The same things were measured in two ways. Each way mixes the same 12 hidden numbers, adds some noise and spreads widely along 6 directions of its own, which tell nothing about the thing.
In the rows, 128 means zero.
Some things both ways: the first way, then the second way.
[130 143 112 132 129 136 137 119 121 169 143 133 126 121 133 104 152 103
 136 127 116 131 131 134 126 134 133]
[119 124 131 156 120 152 132 107 159 125 128 124 136 150 117 131 182  86
 142 150 159 111 142 162  96]

[ 87 151  99 140 133 160  63 142 113 130 132 138 137 102 187  99 131  85
 165 124 134 124 164 104 177 131 126]
[126 109 149 158 151 120 114  95 115 122 150 116 157 131 113  96  84 124
 130 116 120 131 116 103 134]

[118  97 125 115 154 122 151 157 119 136 134 104 112 121 130 135 137 153
  99 113 115 105 109 129 140 142 121]
[115 125 138 136 133 129 137 118 119 119 128 124 143 172 104 111 110  75
 139 141 120 110 105 145  92]

[138 168 145 108 119 124 115 139 155  93 126 114 146 127 145 114 161 106
 123 140 141 157 134 117 148 146 140]
[144 124 132 138 133 174 149 133 108 136 124 107  90 125 119 171 176 117
 139 137 164 134 124 164 120]

[150 161 170 129 113  99 143 133 157  90 141 127 137 153 127 136 126 118
  91 120 147 161 126  93 113 144 119]
[136  99 181 187 176 116 128  83 121 130 142 119 139 168 144 111 132 132
 121 134 133 143 113 132 144]

[138 121 129 144 123 134 140 106  98 149 123 152 129 148 109 126 130 130
 140 121 132 145 118 142  89 121 101]
[124 129 116 140 115 141 114 122 132 102 120 118 109 129 113 136 148 114
 124 148 135 143 132 149 123]

[142 125 129 119 115 146 137 125 137 151 110 131 130 135 123 126 151 137
 147 104 133 133 125  98 111 110 125]
[133 134 152 144 136 124 112 120 139 120 161 125  99 138 104 125 128 106
 136 134 137 123 152 118 124]

[127 134 128 106 125  98 143 119 133 138 156 124 139 117 118 112 139 123
 148 122 133 138 135 111 121 138 136]
[148 111 155 174 139 114 143  84 147 131 144 147 113 106 134 127  96 134
 144 124 136  90 129  96 130]

[146 112 147 104  76 133 130 144 113 163 104 131 160 108 139 123 158  94
 159 121 115 134 151  96 125  87 137]
[150 109 120 173 102 131  64 115 155  88 153 118 102 126 154 106  88 100
 103 176 120 125 128 157 119]

[112 103 124 145 128 156 119 113 102 154 104 160 118 166 123 124 138 113
 107 127 130 120 120 129  91 113 124]
[148 121 160 144 110 140  84 122 159  35 167 109  77 128 126 132  97 106
 110 144 139 200  98 159 155]

[115 138 137 124 139 143 118 108 139 115 130 118 135 116 132 136 130 144
 124 126 138 120 120 134 172 176 133]
[122  78 127 189 186 163 122 114 184 145 113 152 124 117 169 160 114 119
  89 113 135 141 151 124 130]

[156 138 125 146 119 121 148 135 133 145 120 124 136 141 126 116 134 138
 111 120 121 133 111 121 130 140 113]
[111  99 128 166 155 171 120 135 172 149  87 118 207 135 107 138 153 106
 122 144 121 153 123 195 126]

[105 132 139  88 153 144 114 149 149 105 134 129 112 113 166 141 138 128
 139 131 148 126 155 110 135 109 152]
[124 102 145 161 173 152 164 125 109 169 136 139  64 174 132 132 142 133
 135 124 151  99 160  97 109]

[146 118 142 126 140 113 179 137 169 143 127 140 114 157 140 131  60 152
  87  93 121 127 128  92 101 116 112]
[118 123 123 135 110 108  85 125 107  85 132 112 140 189 145  66  78  88
 131 150  94 141  94 135 116]

[129  99 139 147 127 137 118 130  96 126 108 122 131 129 120 154 144 156
 122 125 131 112  98 142 142 147 110]
[130 118 133 148 143 132 109 111 117 106 133 121 121 149 123 132 122 104
 115 121 137 148 122 126 123]

[107 102 122 106 137 146 115 116 118 139 112 126 134 117 121 131 120 132
 141 121 132 115 123 132 129 119 136]
[120 109 125 152 147 147 114 123 154 126 123 134 122 108 133 127  87 108
 128 127 116 119 149 115 134]

[151 149 120 139 129 103 134 140 139 127 137 124 132 128 126 117 126 137
 117 131 147 147 125 105 125 119 127]
[150 143 142 179 106 115 115  87 155 116 135 125 158 124 112 125 131 117
 105 152 135 127 119 131 142]

[181 133 139 126 104 116 153 137 149 146 119 118 144 128 135 112 121 122
  92  99 102 145 124  91 126 133 117]
[106  75 156 152 193 161 159  99 113 164 129 102 124 133 136 121 170 103
 167 120 146 121 126 131 129]

[145 127 145 118 121 120 121 115 115 120 125 133 146 118 128 134 148 142
 159 132 153 151 122 127 118 129 120]
[134 128 103 170 109 152 115 136 167 134  96 144 155 112 116 160 101 133
  82 139 110 126 134 143 122]

[133 143 144 108 128 145 118 120 133 119 129 136 138 116 151 122 134 118
 135 119 144 155 146 108 125 123 124]
[114 128 126 143 106 159 171 134 120 160 138 143 114  90  85 155  79 161
  97 114 108  89 127  95 106]

[117 133 114 138 139 137 114 155 132 116 106  99 133 123 121 122 134 137
  93 137 125 106 106 134 171 141 134]
[141 123 126 152 137 142  95 106 140 101 135 112 149 121 124 132 131  83
 119 152 142 150 128 161 130]

[133 137 116 122 131 129 131 131 154 109 124 118 119 133 113 121 104 133
 104 117 111 133 129 117 135 126 131]
[123 116 130 137 155 148 136 129 113 149 121 122 129 118 131 143 142 115
 142 135 122 131 132 141 123]

[166 126 129 157 122 107 137 133  91 118 123 148 125 147 108 136 150 161
 131 155 135 158 114 153  89 110 100]
[167 130 140 181 141 121 116  92 132 116 111 123 129 132 142 154 149 121
  95 150 150 147 121 143 159]

[121 158 100 126 161 122 160 114 144 164 159 141 119 132 145  93 113 120
 156 106 119 128 135 143 102 144 111]
[153 113  85 157 111 149  89 135 173 102 105 138 122 110 141 150 103  91
 119 153 129 119 134 168 101]

[148 127 132 124 117 119 169 128 155 141 115 125 121 147  90 130 134 183
 115 133 133 143 120 108 144 125 138]
[115 155 147 133 118 131 168 122 114 146 136 141 132 157 100 126 178 129
 158 140 139 119 142 122 111]

[108 154 103 110 150 138 122 146 154 103 135 102 113 105 119 122 123 141
 133 133 120 120 139 131 167 123 144]
[157 143 135 146 132 133 129 119 101 154 143 119 116 105 110 147 117 118
 128 143 130  94 143 127 122]

[134 111 167 108 125 120 173 124 135 142 134 134 120 149 112 148 112 125
  94 112 134 142 121 114  99 120 123]
[ 71 128 101 124  96 138 168 135 105 143 123 145 132 188 100 100 155 122
 147 153 119  85 135 131  55]

[ 80 127 126 112 150 148  57 129 100  81 130 144 129 116 159 123 115  84
 129 153 162 146 154 132 123 104 133]
[115 124 112 151 119 122 135 106 110 110 125 134 115 118 118 120  86 138
 106 135 116 121 122 100 124]

Other things, the second way, with their names:
<81>: [147 111 129 153 132 152 120 120 123 131 131 107 112 107 120 148 120 108
 118 145 132 123 109 147 128]
<250>: [121 116 161 168 155 112 118 100 141 118 124 134 178 158 126  93  81 129
 150 121 110 138 120 121 140]
<393>: [121 113 128 141 132 150 150 130 121 143 129 139 122 109 106 155  90 143
 133 108 114 104 129 119 101]
<453>: [109 120 152 178 146 118 139  84 134 136 153 140 145 168 120 103 132 129
 100 137 133 122 140  99 123]
<354>: [119 125 159 159 165 124 170  83  99 183 164 145 136 144 145  97 120 135
 159 117 143  81 164  58 125]
<404>: [111  85 140 166 173 150 121 133 131 146  91 109 170 147 123 113 132 138
 141 144 101 154 114 167 140]
<368>: [136 147 131 141 101 139 137 129 145 114 138 143 118 138 141 133  98 100
  97 149 122 123 117 127 120]
<339>: [124 133 124 129 142 151 102 135  93 131 132 106 150 164 129 115 150  79
 141 163 121 136 136 186 100]
<131>: [124  83 134 182 157 143 135  97 140 146 120 121 130 138 133 118 148 142
 122 129 148 134 132 111 143]
<363>: [129 120 144 162 138  94 114  88 119 110 158 137 168 150 137 100  88 102
 120 145 110 117 100 126 102]
<323>: [120 153 125 131 115  97 133 108 111 123 137 135 130 161 110  98 156  98
 153 159 127 117 136 108 118]
<149>: [111 122 125 130 130 155 131 133 139 115 119 121 123 149 114 137 141  88
 127 121 139 153 121 136 119]
<367>: [140 140 129 148  91 125  78 117 132  82 136 108 163 151 107 106  96  96
 122 154 116 140  99 171 118]
<314>: [108  79 107 168 148 170 119 132 172 122  98 133  93 125 138 136 150 128
 138 145 139 135 160 155 117]
<430>: [108 115 108 148 109 137 140 123 168 104 128 158  94 151 131 141 143 101
 109 140 139 129 126 122  94]
<317>: [113 153 122 122  93 144 112 137 130  98 118 114 146 142 100 117 118  93
 128 147 115 142 124 153 124]
<406>: [115 144 124 126 120  97 153 100 103 128 169 147 105 138 103 125 133 115
 132 128 136 101 133  76  93]
<126>: [136 132 145 138 129 137 121 121  79 134 127  87 143 150  94 128 117  96
 130 128 117 113 101 147 118]
<26>: [105 120 149 124 141 173 174 115  65 144 128 100 105 148 112 127 183 139
 184 127 162 126 136 133 118]
<17>: [ 88  94 114 166 119 164 139 123 187 130 106 146 168 133 125 125 123 120
 110 131 124 136 115 141 109]
<326>: [138 131 149 142 127 126 127 106  91 115 153 109 105 135 103 140 151 140
 124 123 146 144 120 120 128]
<44>: [145 115 121 159 119 154 125 114 124 116 119 127 111  91 121 152 114 153
 126 132 140 136 129 131 138]
<452>: [107 136 137 125 129 126 141  94 123 112 172 142  94 119 136 134 111  81
 125 107 142 103 140  92 100]
<72>: [140 125 133 162 137 128 124 120 140 143 126 138 145 154 154 115  99 104
 121 146 113 112 125 130 122]
<301>: [144 146  84 160  86 109  89 115 179 130 151 166 146 124 148 139 113  84
  63 155 116  99 138 114  88]
<22>: [130 111 162 170 162 143 114 103 145 112 121 104 125 153 105 140 166 105
 121 131 152 152 127 163 136]
<374>: [137 149 113 140  83 150 115 143 136 110 101 121 146 186 138 123 149  96
 126 160 126 141 106 185 111]
<171>: [106 119 130 133 154 155 178 106  82 172 125 129 118 105  98 153 149 154
 149 104 151 102 157  87 116]
<420>: [120 103 178 140 172 173 138 115 104 127 137  85  73 112 164 130 126 109
 143 110 135 152 124 122 180]
<20>: [120 132 131 149 124 135 115 108 134 106 131 126 157 139 116 127 120  97
 115 131 132 144 116 141 120]
<338>: [142  98 122 161 156 137 127 106 118 142 114 120 121  98 140 149 110 121
 113 118 125 130 111 111 144]
<355>: [141 102 104 139 124 147 126 118 101  93 123 111  54  91 140 158 149 144
 134 129 158 166 119 116 153]
<229>: [156  87 138 194 177 119 112  90 173 124 138 143  96  85 158 152 134 148
  92 135 144 163 138  91 176]
<386>: [123 102 130 154 161 137 140 121 124 123 121 128 102 151  85 146 145 114
 133 136 148 131 130 140 104]
<51>: [133 134 120 110  89 156  92 142 102  85 132  88 119 133 113 130 115  87
 137 145 123 148  99 177 117]
<137>: [193 113 139 179 112 119  91 114 154  79 157 133  99  82 134 159   4 131
  57 143  99 137  68 135 143]

Some of these things the first way, each followed by its name:
[122 107 134 133 124 105  93 134  89  99 136 107 136 101 119 155 138 128
 160 123 142 129  99 143 174 165 118]
<338>
[122 158 179 123 104 105 140 126 134 122 131 117 164 142 126 132 160  93
 146 113 166 153 104 116 147 178 109]
<367>
[106 140 147  98 137 127 133 100 148 133 146 129 144 118 128 116 115 112
 128 115 153 130 141 105 125 141 139]
<314>
[129 122 128 148 130 110 115 120 108 116 128 139 132 135 118 136 107 138
 133 132 150 134 113 131 125 133 113]
<355>
[155 118 104 132 126 121 114 143 132 130 129 118 106 117 129 138 125 116
 134 111 114 125 114 117 135 112 139]
<301>
[127 120 144 153 120 106 133 139  92 154 141 141 128 131 134 147 140 115
 163 124 161 138 109 131 138 138 106]
<131>
[126 117 114 146 166 115 137 120 133 152 152 140  94 148 135 129  78 107
  73 114 133 115 112 128  88 123 128]
<17>
[113 154 104 134 130 174 122 147 143 128 106 139 102 150 142 107 109  89
 110 135  89 124 149 143 119  96 127]
<339>
[118 129 143 126 156 118 112 122 139 106 135 125 122 148 136 146 124 109
 107 111 168 137  89 134 126 167 125]
<149>
[125 138  84 131 195 137 133 151 162 119 153 116  94 116 164 101  95 175
  69  99 109  92 152  89 106 111 122]
<386>
[132  75  89 145 137 138 100 136  83 133 121 145  82 138 107 144 117 121
 108 126 100 108 117 138  80  74 130]
<406>
[126 124 143 154 131 146 134 131 104 143 122 152 108 153 131 144 128 121
 117 131 149 142 119 130 104 111 109]
<453>
[102 144 125 141 138 146 137 122 121 139 128 145 115 148 119 126 112 110
 121 154 129 132 132 163 131 127 124]
<26>
[112 125 139 125 130 115 127 136 127 109 136 127 122 136 120 134 105 121
 112 123 132 128 133 112 126 124 121]
<404>
[153  71 166 111 101 116 123 109  73 139 111 139 145 136 109 159 183 124
 137 126 149 152  94 131  98 136 121]
<430>
[150 107 114 126 117 140  77 133 102 113 116 117 144  94 136 121 168 135
 111 135 113 113 141 108 121 105 143]
<22>
[121 142 131 100 130 119 136 145 156 117 134 125 123 121 141 125 130 130
 145 130 134 144 142 114 163 135 143]
<72>
[108 131 127 114 129 134 123 154 155 120 116 122 108 140 123 142 117 112
 119 150 134 123 136 126 150  98 163]
<354>
